The groups are shells around one centre, one inside the other: the same stretched ball of 5 dimensions in 9 sizes.
(in the rows, 128 means zero)
Some rows, each with its group after it:
[154 106 147 126  83 198 128 130 209  36 131 199 117] : Filig
[ 78 150  98 154  84  89 121 149  93 179  87  67 135] : neti
[167 149 108 138 124 130  92 140 157 104 141 165 148] : geval
[ 91 163  61 154 110  76 120 153 104 181 111  57 160] : rovap
[122 149  87 159 170  99 120 158 120 137 135 102 163] : toda
[108 130 144 158 120 123 119 150 111 134 100 123 123] : rovap
[135 117 143 129  69 166 112 128 165  75 105 170 116] : Rodi
[ 91  94 142 137  80 175 150 135 161  63  92 134 113] : geval
[120 156  76 162 166  96 127 163 128 150 144  93 166] : toda
[121  98 171 152 134 176 141 146 156  65 114 167 112] : rovap
[109  82 173 145 116 195 153 140 169  38 105 168 107] : neti
[129 148 120 146  78 129 116 145 149 143 119 133 126] : neti
[153 123 121 123  88 164 106 127 179  60 123 177 133] : Rodi
[105  92 138 133 100 178 142 132 164  43 100 148 122] : debuf
[ 84 162  73 164 123  75 130 162  98 193 113  52 155] : toda
[126 112 119 118  49 174 122 121 183  56 104 159 123] : debuf
[164 149  92 123  73 145 100 131 187  96 139 164 144] : neti
[104 166  47 162 170  67 120 163 101 172 134  58 181] : geval
[101 116 159 158  97 155 148 153 146 120 107 132 106] : toda
[148 138  91 113  44 153 102 121 187  82 120 158 138] : geval
[156 145  86 119  85 133  87 125 163  86 124 156 152] : lat
[ 90 157 102 163 118  76 111 155  78 189  94  72 142] : Filig
[103 108 108 141 125 156 147 142 159  67 116 123 141] : Filig
[ 75 136  78 146  98 102 130 144 109 139  92  65 149] : debuf
[161 171  69 133 108 100  82 139 144 137 139 134 165] : Filig
[101  86 203 152  93 188 147 142 148  71  87 168  86] : lat
[112 126 132 166 174 123 131 159 115 117 120 120 140] : lat
[127 138 109 148 110 140 135 151 166 118 136 131 137] : rovap
[127 149  60 141 135 113 120 147 150 114 140 105 170] : Goga
[138 112 156 158 169 161 134 154 155  75 135 168 129] : debuf
[ 89 170  52 153 108  63 112 152  93 192 106  48 165] : neti
[100 132  99 142 101 117 118 139 120 119  97 101 142] : rovap
[ 97 113 154 163 145 135 135 153 112 112 100 122 122] : toda
[ 77  97 186 175 131 160 170 163 128 115  98 122  97] : geval
[132 137 120 153 148 122 113 150 129 116 125 135 143] : Rodi
[139 128 132 153 147 145 125 151 154  96 136 153 136] : Goga
[110  97 174 148  92 186 152 144 170  73 107 162  99] : Rodi
[132 101 152 140 121 179 134 138 171  49 120 173 121] : Goga
[160 158  97 128  74 126  87 132 160 121 128 155 142] : Filig
[109 133 105 161 153 126 145 161 142 123 134 107 147] : Goga
[111 140  89 130  66 123 110 131 140 117 100 112 141] : Rodi
[ 62 104 137 163 121 139 163 154 118 114  89  87 120] : lat
[142 130 121 149 147 141 120 148 153  92 136 151 143] : Goga
[152 155  83 124  81 117  82 128 147 112 120 143 152] : lat
[ 49 115 148 175 122 115 157 161  84 157  76  68 113] : debuf

New rows, each followed by its group:
[ 81 138 101 146  80 104 120 141 103 150  82  80 134] : Filig
[106 168  80 160 126  72 108 157  95 190 115  74 155] : rovap
[105 124 128 163 142 140 151 160 145 118 127 117 132] : Goga
[ 87 156  69 152 103  84 123 151 107 171 105  61 154] : rovap
[130 157 106 156 116 111 118 156 138 160 133 118 140] : neti
[134 121 137 141 116 149 113 138 146  84 114 158 129] : rovap
[121 142  89 153 139 125 138 156 156 123 143 111 153] : rovap
[146 154  80 128  97 111  86 131 139 115 121 134 156] : Filig
[152 139 110 139 132 130  98 139 145  95 130 155 149] : lat
[136 173  26 133 116  87 100 142 145 140 142  91 184] : neti
[132 168  89 147 108  86  89 145 109 167 116 109 151] : Filig
[113 153  70 156 162  87 116 156 109 144 128  85 170] : neti
[103 121 143 169 154 138 151 163 133 122 123 120 126] : rovap
[ 98 121 150 146  69 140 123 139 125 123  83 127 108] : toda
[150 119 130 137 130 162 117 138 170  61 133 173 137] : Rodi
[151 153 109 142 112 121  98 143 145 127 131 147 143] : Rodi
[113 128 136 132  44 143 110 129 140 114  86 139 112] : geval
[111 145  95 136  60 123 119 138 146 136 107 109 134] : Rodi
[ 92 163  80 169 130  82 137 167 110 195 125  62 151] : debuf
[103 112 108 140 124 144 133 139 141  75 107 120 143] : lat
[110 171  72 156 118  74 108 156 104 189 120  75 158] : Goga
[121 174  56 134  64  87  96 138 130 171 115  89 156] : Filig
[121 156  51 135 107 104 113 141 145 127 129  95 168] : Goga
[ 92 153  90 146  70  97 116 143 112 168  94  81 137] : toda
[ 91  83 192 156 112 184 157 146 145  68  90 152  94] : neti
[146 133  94 129 115 141 107 133 164  76 130 150 152] : rovap
[111 129 120 137  78 132 112 134 132 112  94 126 127] : Goga
[122 162  33 129 100  95 105 136 142 129 127  87 177] : lat
[129 104 149 132  84 180 127 130 174  54 108 172 115] : Goga
[129  98 164 132  71 197 139 132 191  50 111 183 103] : neti
[117 120 168 160 122 145 127 152 129 118 107 147 111] : toda
[169 138  80 127 130 154 113 137 199  61 161 168 163] : geval
[104 150  71 153 124 109 139 156 143 145 133  83 157] : neti
[102 124 159 162 118 130 127 152 112 135  97 126 113] : Rodi
[116 112 172 151  88 166 136 145 152 102 104 157 100] : Rodi
[121 104 178 157 133 167 137 150 145  83 112 165 108] : toda
[ 95  93 170 163 149 165 156 154 136  78 105 138 113] : toda
[122 167  54 133  78  93 101 138 135 153 119  92 161] : rovap
[110 110 181 158 112 154 129 148 126 107  96 152 102] : Filig
[112 106 176 153 103 165 135 145 143  93 100 156 102] : Goga
[ 92 149  86 143  77  96 112 140 108 157  91  80 142] : toda
[109 139 127 169 154 115 134 164 118 148 124 110 136] : rovap
[110 110 141 144 116 151 127 140 137  82 100 140 125] : rovap
[105 181  50 162 143  53 108 162  91 204 126  53 174] : Filig
[159 111 139 120  77 189 114 124 200  37 126 199 122] : Filig
[134 105 134 128  88 184 131 130 189  44 120 172 124] : rovap
[ 83 124 142 166 128 118 135 156  99 142  92  98 122] : Goga
[115 125 145 142  74 144 117 137 137 114  95 141 113] : Goga
